The rows are grouped in 4 ways, from coarse to fine. Each group lies inside one group of the grouping before and may be the whole of it. The rows also spread widely along 14 directions, which tell nothing about the answers.
Known rows, each followed by its group in each grouping:
[-3.1 11.1 -14.7 2.9 31.8 -12.9 12.5 -16.5 -14.0 -7.9 -0.1 3.3 16.3 -13.4 -3.1 5.1 -8.5 14.1 14.5 -27.6 2.3 17.4] : pum Topa q122 fef
[-17.1 -15.0 -9.7 25.8 -5.0 -11.4 -9.2 -0.6 19.0 20.7 -5.6 -18.1 -16.0 2.7 2.3 7.3 -12.9 -17.9 -10.5 -6.9 0.2 8.2] : pum Lam q909 Dofib
[1.1 -19.8 31.6 35.2 -11.5 28.6 10.3 -18.6 -7.6 4.6 18.0 -15.7 12.7 -7.4 -0.9 9.8 -1.5 11.5 -6.8 -20.7 0.2 -12.7] : fel zato q997 gimas
[17.0 -14.0 1.0 29.0 -33.3 -29.1 7.4 4.7 16.6 -7.3 -17.3 -4.5 14.6 45.0 19.0 -2.5 -2.2 0.7 -1.0 3.2 2.7 16.4] : pum zuvu q457 nop
[-29.5 -14.5 -0.2 20.6 8.2 -0.9 9.8 -16.8 -1.1 -12.1 16.0 -32.0 -21.4 -43.0 -9.8 4.9 -17.4 15.0 11.5 -9.7 -17.9 -1.6] : pum Topa q533 Muv
[-9.9 6.8 -26.6 -22.1 20.8 -27.2 27.7 18.0 -12.0 -23.5 -8.0 16.5 12.8 5.1 16.4 -15.6 5.0 -9.0 20.2 -19.6 -9.7 32.4] : pum zuvu q901 rino
[4.5 -6.6 -16.2 19.4 -2.4 8.2 19.0 -13.7 9.4 -22.1 6.3 -8.6 -7.9 -44.2 -22.2 13.6 8.9 15.6 34.1 -21.7 3.0 -22.0] : fel lono q183 Ruzud
[-25.3 15.2 -5.8 25.5 -12.6 8.2 14.1 -1.1 4.2 24.4 17.8 14.1 1.3 -6.6 -1.9 15.1 -10.6 -43.5 -7.4 0.2 6.0 14.9] : fel zato q997 Toduk
[-9.1 13.4 -19.2 -8.3 11.0 26.1 14.2 33.5 -20.5 20.9 5.6 20.7 2.7 3.0 -4.2 -19.7 2.3 -28.6 2.5 -13.2 -11.6 9.0] : pum zuvu q457 rin
[-3.2 -19.0 -9.2 -8.4 -39.0 -3.9 8.1 31.1 -13.2 -7.1 -8.6 5.9 5.6 7.8 8.1 -19.4 19.0 -36.2 -24.2 19.8 13.8 -23.1] : pum Lam q209 Zuk
[19.8 7.4 -5.1 26.2 -11.9 -13.9 -16.9 -7.8 38.6 29.5 0.0 14.5 -3.7 21.2 3.8 0.1 -12.5 -10.9 -14.4 31.6 7.2 9.5] : pum Lam q182 ragop
[19.3 7.3 14.4 -6.9 9.9 19.7 23.9 4.0 -3.7 20.4 -7.2 7.2 28.2 -20.2 -1.2 2.1 -1.4 7.8 22.8 -40.2 -5.9 -14.5] : pum Topa q287 bop
[18.8 1.6 4.3 12.5 3.9 -32.8 -20.3 -5.9 3.3 23.7 15.7 11.3 17.4 23.3 26.6 -4.1 -22.3 -9.5 -26.8 1.6 1.5 31.2] : pum zuvu q249 vut
[41.0 2.1 8.2 23.0 13.6 -0.4 -12.1 -17.6 35.5 21.6 17.7 26.6 19.6 37.6 16.0 -13.8 -2.2 8.8 -21.6 15.6 -4.8 25.3] : pum Lam q909 Vuzen
[-8.7 -9.2 -49.5 24.8 -3.5 -4.7 -2.9 -13.5 15.2 11.0 -36.8 -21.0 0.0 -2.9 -35.6 -8.2 -25.6 -1.0 15.2 -2.9 -21.3 -9.9] : pum Lam q182 bap
[5.5 0.0 -15.4 28.4 -9.5 -4.5 -11.4 5.7 -5.2 -0.2 -34.4 -25.5 -21.5 0.5 -5.4 -13.8 -20.6 28.9 8.0 4.4 19.6 -23.1] : pum Lam q909 Dofib
[-19.5 18.7 11.2 -22.1 8.2 -32.5 34.0 1.7 -12.5 -27.9 -13.1 15.7 13.4 -6.4 18.5 0.0 5.8 -8.1 10.2 9.2 13.2 13.0] : pum zuvu q457 nop
[32.4 -9.7 -26.9 30.4 -19.2 -12.3 -28.6 12.1 18.3 22.0 -15.5 -13.8 -2.7 15.7 5.4 -8.5 -25.8 9.3 2.5 -17.3 -5.5 6.4] : fel lono q183 Ruzud
[-10.0 -0.4 44.5 6.1 -2.4 11.0 15.9 -16.1 -17.5 13.2 -7.7 -12.5 28.6 11.8 5.4 13.1 -4.8 5.5 -9.7 1.2 -10.8 -4.1] : pum Lam q209 Zuk
[-20.5 1.9 -3.1 27.4 19.1 10.0 0.5 -25.9 -21.7 18.1 20.0 7.1 8.0 -9.6 -8.2 10.2 -4.3 -19.1 -25.4 -9.4 21.7 6.1] : pum Lam q182 bap
[17.2 -13.9 20.2 3.0 4.0 5.3 -5.0 27.3 0.3 -0.3 -8.2 -4.2 -11.7 17.4 22.6 -12.1 16.5 18.4 0.1 -15.4 22.0 0.9] : pum zuvu q457 nop
[11.6 -7.7 -1.3 -17.2 -14.6 -28.3 -0.8 21.7 41.3 -23.5 -12.3 -2.3 -29.2 -17.4 12.0 -30.2 -4.5 14.4 15.9 41.7 -13.9 -9.7] : pum zuvu q457 rin
[10.0 -13.9 4.8 -9.8 -26.6 -39.7 18.3 28.3 17.1 -22.6 -10.4 -7.7 -7.8 -9.3 31.6 -14.3 -4.2 7.5 26.7 -4.2 -9.6 2.7] : pum zuvu q901 rino
[22.7 -2.0 15.4 3.6 15.2 21.5 -5.5 0.3 43.8 33.3 -21.3 6.6 11.0 41.3 1.1 -11.3 3.3 8.6 -4.7 10.7 -22.9 10.8] : pum Lam q909 Vuzen
[-9.0 -2.6 -7.2 31.9 -8.8 -11.2 13.2 -27.6 -20.6 -12.7 6.8 -11.0 13.0 -30.9 4.8 -19.5 -42.7 8.2 -9.7 -3.4 -7.2 -5.1] : fel lono q183 Ruzud
[16.2 13.8 6.1 -3.2 3.7 -20.4 10.4 -0.2 -6.6 14.5 -19.3 18.3 24.1 -2.4 15.2 -8.7 -14.7 -4.6 -1.9 -9.7 23.4 -4.6] : pum zuvu q249 vut
[-12.2 -2.4 -11.1 2.1 17.3 17.5 -34.7 -6.3 -8.7 25.1 -3.8 -30.7 -9.6 -5.9 -32.3 12.3 -11.6 9.0 -7.9 6.7 -26.4 -7.9] : pum Topa q533 Muv
[6.5 7.1 -43.7 -4.5 0.8 -36.8 7.1 12.1 11.5 -30.8 -13.7 5.6 -11.4 -1.7 -0.2 -6.4 9.5 5.9 27.4 6.9 6.8 9.7] : pum Lam q909 Vuzen
[14.6 12.7 -12.0 -34.3 17.8 6.5 2.4 13.5 -10.7 -7.1 -1.9 21.1 -0.8 -31.1 -7.0 -33.9 4.2 8.3 4.6 23.9 -2.0 -27.0] : pum Lam q182 ragop
[9.5 4.1 11.3 14.7 0.2 -29.3 -14.3 -27.3 3.2 21.1 7.4 -4.3 19.6 -22.5 3.0 41.5 -13.4 -1.2 1.4 -27.4 21.7 3.5] : fel zato q997 Toduk
[-6.7 -0.6 10.0 30.4 10.8 -24.4 -12.0 -25.4 -18.6 19.3 5.0 -2.4 14.7 6.6 21.0 -2.4 -35.4 -3.4 -33.8 -7.3 19.9 19.4] : pum zuvu q901 rino
[-7.0 -12.1 -16.9 4.5 -2.6 -35.9 -27.2 6.0 -22.2 -10.5 3.5 -18.9 3.7 31.0 9.5 0.3 -7.1 -1.6 -18.9 6.2 -11.7 28.8] : pum zuvu q457 nop

New rows, each followed by its group in each grouping:
[13.8 -22.1 -34.0 14.4 -19.7 -2.0 -20.3 11.0 -20.5 -8.0 17.0 -26.7 10.6 10.6 -13.4 -0.6 -7.0 9.5 8.9 -20.4 -41.2 7.0] : fel zato q997 gimas
[21.9 -5.2 -1.9 16.2 -12.0 4.9 20.7 18.4 -3.9 -30.2 -0.8 10.8 -4.8 17.3 16.8 -25.2 22.4 20.9 7.4 5.1 23.6 -6.4] : pum Lam q909 Vuzen
[2.5 -12.3 -27.1 30.5 -22.6 -18.2 -15.5 -0.9 -1.1 -3.8 -6.3 -7.7 -3.3 19.9 -7.1 -10.0 -10.5 -7.6 -17.9 19.8 7.0 -0.2] : pum zuvu q457 rin
[6.4 -1.6 14.3 7.2 -3.2 7.0 29.3 -22.1 16.2 -9.1 7.1 30.4 39.0 21.3 12.3 -34.7 -4.1 -12.2 -34.1 36.9 -14.3 8.6] : pum Topa q287 bop
[-0.5 2.7 8.4 28.8 -34.1 -15.8 21.9 1.5 12.6 -2.2 4.9 -9.6 -4.7 -10.6 8.3 -4.4 -27.1 3.4 19.8 11.0 -19.4 -0.2] : pum zuvu q457 rin
[28.6 5.6 8.1 13.8 -21.0 15.7 15.5 -4.5 8.9 2.2 -4.7 7.9 17.0 -17.7 -12.8 9.1 6.6 12.8 23.3 -7.1 12.2 -32.6] : fel zato q997 Toduk
[-0.2 -1.2 -9.3 0.1 -17.4 -8.9 26.1 -13.4 16.4 -22.9 0.3 12.7 5.6 -28.8 -18.8 2.5 13.0 -10.6 13.7 25.3 2.3 -29.4] : pum zuvu q901 rino
[12.1 4.4 -1.2 -11.0 -35.7 4.8 15.3 21.6 -19.1 -3.3 22.7 12.0 27.1 -5.0 2.9 -3.4 4.8 -19.3 6.1 4.8 -26.1 -8.3] : fel zato q997 Toduk
[17.7 -24.1 -20.8 14.9 8.4 -0.2 7.4 2.1 35.3 -4.6 -1.9 8.2 -3.3 6.0 6.0 -50.0 -13.3 8.0 -3.3 5.5 -20.7 7.0] : pum zuvu q249 vut
[2.2 16.2 21.6 6.2 11.5 -10.5 -6.3 -15.9 -25.3 5.7 6.9 -10.7 12.1 -2.2 -0.3 39.1 6.3 17.7 8.0 -12.4 14.3 1.1] : pum Lam q909 Vuzen
[22.4 17.5 17.2 29.3 -27.9 0.6 30.6 7.0 1.2 19.4 -24.5 7.7 13.6 -2.0 13.8 -15.4 -29.9 9.2 19.2 -8.1 16.8 -20.6] : pum zuvu q249 vut
[-7.2 -24.8 3.2 20.4 6.6 4.3 -0.9 -16.0 -4.4 10.8 -6.6 -18.3 -3.2 -32.6 -4.2 -7.9 -13.7 6.0 -8.8 -23.2 14.8 -23.7] : pum Lam q182 bap
[20.1 -26.6 -8.8 36.9 -48.5 25.0 14.0 8.5 16.3 -6.8 -9.8 -5.9 3.3 6.0 -14.0 -11.8 10.0 -1.5 4.0 -0.4 6.6 -35.6] : fel zato q997 gimas
[-28.2 8.3 -28.6 10.2 9.9 -16.5 -5.9 -1.2 -22.2 -5.8 -10.7 -22.8 -1.0 11.5 -9.6 8.4 -18.0 0.3 4.0 -3.1 -15.4 26.1] : pum Topa q287 bop
[-15.9 7.5 26.0 -16.0 -10.2 25.8 15.6 -0.4 -7.3 -11.2 13.0 6.1 4.3 -13.5 -12.3 -0.2 19.8 -11.7 -15.3 46.1 -6.7 -26.5] : pum Topa q287 bop
[16.7 8.6 -9.3 8.7 -22.6 5.0 35.4 -3.8 -13.2 -8.3 -10.0 18.3 39.8 12.9 -11.4 -15.7 -2.2 -5.4 9.9 8.9 -12.6 -16.6] : pum zuvu q249 vut
[-11.4 5.5 -33.8 1.3 6.3 -7.1 -6.6 15.9 -5.7 7.7 6.3 4.2 1.1 19.5 -7.5 12.2 9.1 -24.9 -1.0 -9.3 -6.5 28.6] : pum Topa q122 fef
[-2.6 9.3 9.1 -34.9 6.7 -6.5 -8.6 24.5 -37.4 8.8 16.4 5.2 10.0 -14.9 10.0 -4.3 0.1 -13.6 -8.4 -0.7 -12.4 -0.6] : pum zuvu q457 rin
[26.7 -4.1 -46.6 41.0 -15.4 -1.1 5.1 3.0 13.0 -3.3 1.6 -1.1 -7.8 -2.9 -13.8 -21.8 -16.9 18.4 28.4 -8.3 -10.6 -3.1] : pum Lam q182 bap
[-21.1 -6.5 15.6 -9.1 -5.7 -6.7 26.3 15.7 -16.0 -25.4 -7.3 -7.8 -10.3 -37.3 25.5 -18.5 -5.6 0.4 3.1 -9.4 13.4 -10.6] : fel lono q183 Ruzud
[16.3 -9.9 -5.3 18.9 -6.3 10.6 -4.7 0.8 24.5 27.1 -12.0 -0.4 -5.5 -16.7 -12.0 -12.6 -14.2 -1.4 1.8 -4.2 2.2 -24.4] : pum zuvu q457 rin
[-16.4 -2.8 -11.5 -6.7 4.9 -16.4 29.8 16.7 -10.4 -24.9 8.9 3.6 1.9 2.3 12.8 9.6 23.2 -9.9 22.8 -21.6 -2.9 27.3] : pum Lam q209 Zuk
[-12.4 15.7 2.0 6.3 1.2 -4.7 33.2 3.2 -10.8 -31.1 3.3 24.1 -3.9 10.8 8.9 5.3 32.4 -4.9 6.9 17.8 38.1 8.7] : pum Lam q182 ragop
[16.1 14.8 34.4 8.4 -1.8 -16.7 -4.1 -5.0 -6.9 19.2 -5.5 4.3 18.4 13.8 28.4 6.4 -16.1 11.6 -15.7 1.4 20.3 10.3] : pum Topa q533 Muv
[12.5 1.3 -20.1 7.1 -8.5 9.6 -12.1 8.0 -6.4 24.6 0.4 6.7 19.7 22.7 -12.7 3.2 3.2 -18.5 -15.3 0.5 -7.2 1.7] : pum Topa q533 Muv
[13.6 22.1 -21.1 -9.1 26.1 0.4 18.3 -11.3 -2.2 2.7 2.0 41.9 27.3 -13.3 -3.5 -21.7 -2.8 -10.3 -8.3 4.5 12.4 2.0] : pum Topa q533 Muv
[-7.1 8.7 -3.5 -11.1 11.7 -19.3 4.0 2.5 43.8 -5.1 -9.2 -2.4 -27.3 -21.1 -1.1 0.7 -3.4 8.1 25.8 27.6 -15.3 7.7] : pum Lam q209 Zuk
[14.6 12.3 18.1 16.1 -25.6 13.3 3.2 17.0 2.7 -0.3 22.7 3.1 -4.6 27.8 8.8 -17.5 -7.8 12.6 2.0 43.8 -35.0 9.9] : pum zuvu q457 rin
[3.2 12.6 33.3 -21.8 29.1 35.5 11.3 -2.1 5.6 16.4 -2.3 2.8 7.9 -24.2 -3.7 -17.7 -8.6 19.9 4.5 7.9 -24.9 -15.7] : pum Topa q287 bop
[-8.5 -2.8 -18.8 3.5 25.3 11.9 -16.6 -4.6 1.0 30.1 -15.5 2.4 2.0 1.0 -13.9 -10.1 -6.3 -17.2 -24.3 -3.3 7.8 -5.0] : pum Lam q909 Vuzen
[13.6 -3.1 -8.0 1.3 20.1 15.8 -26.3 7.2 22.0 24.8 -20.8 -14.8 -12.5 16.5 -13.9 -27.2 -21.2 23.0 0.9 17.6 -33.4 -1.6] : pum zuvu q249 vut
[4.0 15.8 -11.0 -17.0 12.0 -1.5 -0.1 12.5 -53.4 3.5 -7.5 3.2 26.1 3.0 4.0 -19.5 -14.6 5.9 -4.5 -5.9 -9.4 0.2] : pum Lam q209 Zuk
[-26.3 5.5 12.4 28.2 10.2 35.5 16.3 -25.0 2.9 36.7 -17.7 -7.9 22.2 14.9 -17.9 -6.0 -31.4 -11.6 -18.0 3.3 -27.6 4.2] : pum Topa q122 fef
[-12.5 -12.3 13.3 5.8 -11.6 2.2 -13.8 8.7 1.2 25.6 3.2 -14.1 -2.0 10.1 6.7 2.3 -5.1 -21.5 -25.6 9.1 -10.6 -0.1] : pum Lam q909 Vuzen
[-13.0 21.3 -27.0 35.0 2.6 -16.6 1.6 -19.1 -23.2 -2.2 19.8 -6.0 -6.6 -19.1 -14.6 24.7 -15.7 0.8 13.1 -6.5 10.5 6.5] : pum Lam q909 Dofib
[22.7 -21.4 4.6 34.1 -5.4 11.1 31.7 -0.6 33.7 8.7 -18.8 12.7 15.8 22.2 19.6 -35.1 -7.4 6.4 0.6 -19.0 2.9 6.3] : pum Lam q209 Zuk
[-22.2 10.7 -10.9 -22.6 11.7 -22.1 14.4 25.6 -4.8 -32.0 4.6 11.4 -10.4 16.2 20.8 -9.9 16.6 -9.8 2.4 18.6 -3.0 37.6] : pum Topa q122 fef
[23.9 -13.3 -2.8 12.4 -3.7 -5.2 -12.9 -26.1 6.1 10.9 22.4 -1.8 21.6 -26.5 -13.7 5.0 -11.5 4.7 -10.8 -4.5 -11.4 -18.9] : pum Topa q122 fef
[26.0 -1.0 -2.7 10.1 35.5 -3.6 -12.4 -13.2 5.6 -3.2 23.4 -6.8 0.9 1.7 -2.9 11.2 1.4 43.8 28.1 -24.4 -24.6 24.5] : pum zuvu q901 rino
[-14.9 -1.7 7.0 -8.0 -14.8 -12.7 11.5 15.3 -45.1 -27.8 -15.4 -22.2 2.3 -0.2 4.6 10.7 14.0 11.9 10.7 -2.8 13.9 -12.3] : pum Lam q209 Zuk
[24.0 -25.3 -13.3 17.6 -10.8 8.9 13.9 16.2 12.9 -6.8 -8.8 -10.7 19.2 44.2 3.0 -29.1 -1.8 19.2 17.9 -17.0 -50.3 19.0] : pum zuvu q457 nop
[-3.3 -15.5 12.9 -19.0 12.0 6.5 -14.5 4.9 24.9 -9.3 -15.2 -10.0 -19.0 4.4 -6.3 -14.0 16.3 13.4 -8.7 38.4 -10.7 -13.7] : pum zuvu q901 rino
[4.8 -2.9 -12.1 0.3 -20.9 -15.6 -18.3 22.8 -13.3 -13.0 20.3 -12.1 -5.0 14.5 14.2 -6.3 -5.8 0.1 -5.6 15.6 -28.9 20.6] : fel lono q183 Ruzud
[-7.0 27.2 24.3 2.4 31.3 11.3 4.0 -0.3 -3.8 44.9 7.4 -2.1 -0.5 -19.8 6.1 14.2 -29.7 6.8 21.7 -27.4 -19.5 16.6] : pum zuvu q901 rino
[-3.8 17.4 3.7 21.3 -12.3 3.2 9.4 25.1 -20.1 33.1 -6.5 -4.0 -0.3 6.5 26.0 -27.3 -44.1 -5.3 -1.5 -10.2 -10.5 11.2] : pum Lam q909 Vuzen
[15.5 -1.1 9.7 13.4 3.5 -7.4 12.7 -2.6 -42.0 8.5 -21.0 0.0 51.0 41.2 30.7 -35.2 -30.3 15.7 -21.7 -24.6 -6.5 17.5] : pum Lam q909 Vuzen
[20.6 9.9 2.4 -7.1 12.1 17.8 16.3 1.3 13.6 21.9 1.9 36.3 17.5 -18.0 3.8 -38.8 -13.3 -11.1 -9.0 11.1 -4.3 -16.6] : pum zuvu q901 rino
[-10.5 5.1 12.5 8.2 -18.4 -15.1 42.4 -3.1 11.5 -20.8 -28.2 -4.2 15.6 17.5 11.8 -6.2 -3.9 6.3 19.3 13.1 -12.4 5.9] : pum Lam q909 Vuzen
[17.7 3.3 -10.3 -1.1 -2.9 -20.9 8.6 4.4 46.4 -19.3 -21.6 14.7 -12.1 11.2 8.3 -20.3 9.9 11.7 10.8 35.8 8.6 0.1] : pum Lam q909 Vuzen
[22.4 11.1 7.5 11.2 -2.6 -11.4 -15.3 -17.3 39.9 47.4 -25.0 5.1 19.6 2.6 -1.0 -5.1 -39.8 -3.4 -12.5 14.4 -9.8 -4.3] : pum Topa q122 fef
[6.0 33.0 -34.6 8.4 13.6 -2.6 13.4 8.0 -13.5 -10.3 12.7 29.9 6.3 20.5 -11.3 6.8 16.3 -7.0 20.5 3.5 7.1 26.0] : pum zuvu q457 nop
[11.7 -5.7 20.6 8.6 22.1 -20.5 -12.0 -8.0 20.2 13.1 -11.7 -8.2 -2.2 -2.3 27.7 -6.8 -21.0 23.2 -7.9 -15.7 14.7 16.9] : pum Topa q287 bop
[-26.2 5.9 -26.7 -19.2 16.8 -15.5 0.8 11.8 -17.2 8.6 -15.9 2.7 6.7 -2.4 1.7 -16.8 -15.0 -26.6 -11.6 2.1 -11.9 15.4] : pum Lam q209 Zuk
[18.1 10.8 48.7 -38.9 -1.8 -19.4 4.8 24.3 5.7 -1.3 28.5 18.7 10.5 -3.6 43.9 0.1 12.2 -0.2 -4.2 14.5 -9.5 16.7] : pum Topa q122 fef
[13.9 12.4 -18.4 -21.6 17.9 -17.6 -1.5 -6.3 10.2 -2.2 -0.7 31.4 20.0 6.7 -7.0 -7.0 12.1 -15.6 -9.0 24.0 2.3 5.1] : pum zuvu q249 vut
[5.7 -8.3 3.1 -1.7 -17.6 -56.1 -15.2 20.9 0.0 -6.5 -3.9 -17.6 -11.7 -1.3 33.1 2.8 -17.3 6.2 6.3 -6.7 3.3 18.3] : pum zuvu q457 rin
[12.4 37.8 21.3 -23.3 10.2 -30.3 -8.8 8.3 7.3 26.1 -2.0 18.7 3.7 -10.5 15.4 31.8 -1.9 -6.8 15.5 5.3 17.0 8.7] : pum zuvu q901 rino
[10.6 10.2 34.5 -3.9 12.3 25.5 10.8 7.4 -12.8 17.6 -4.3 16.4 13.2 9.9 11.4 -17.0 3.2 4.4 -13.8 6.7 14.4 -11.8] : pum zuvu q249 vut
[-0.7 -33.9 16.1 -14.5 3.6 -3.3 -0.4 24.2 -8.1 -7.9 -11.6 -14.5 7.0 27.2 31.1 -29.3 10.2 4.4 -22.8 -11.6 -12.4 9.1] : pum Lam q909 Dofib
[11.1 23.3 45.7 5.3 13.1 1.8 28.5 -11.0 1.4 4.1 -19.1 21.4 16.6 12.9 26.9 -9.1 -3.3 22.2 0.7 11.7 28.2 2.8] : pum Lam q182 ragop
[9.2 16.1 -19.5 11.5 -10.4 -26.9 -22.9 28.9 1.7 12.7 11.6 -6.9 -23.4 2.9 17.8 3.9 -19.8 1.9 10.4 -0.5 0.5 25.7] : pum Topa q287 bop
[10.6 -2.6 7.0 12.2 -23.1 -9.6 -13.3 6.1 15.5 1.3 -12.1 -27.9 -6.3 18.3 -8.9 29.2 5.3 19.5 19.8 7.6 -11.7 -2.2] : pum Topa q122 fef
[5.0 -11.5 3.2 12.7 -0.2 -4.7 -7.5 -12.9 -41.1 -0.7 11.7 -5.3 27.4 15.6 3.2 3.0 2.4 3.7 -24.0 -8.5 6.9 0.7] : pum Lam q182 ragop
[4.0 -4.4 -31.1 10.3 8.9 -9.4 -24.0 -17.3 -5.2 -9.6 3.0 -14.4 0.9 7.1 -22.9 -6.0 -6.8 16.0 -7.4 23.4 -20.7 -0.5] : pum Lam q909 Vuzen
[-5.5 3.4 12.4 -15.0 10.2 20.8 -6.4 -12.2 -16.3 10.1 -0.1 13.1 33.7 15.3 -8.4 -11.5 2.1 -14.8 -37.5 27.0 -11.4 -3.9] : fel zato q997 Toduk
[3.1 -19.3 -7.9 0.9 10.8 -3.3 -43.8 30.8 6.2 30.2 -26.7 -32.0 -23.9 25.1 6.4 -14.1 -17.3 11.8 -8.1 -12.3 -13.8 13.1] : pum zuvu q457 rin
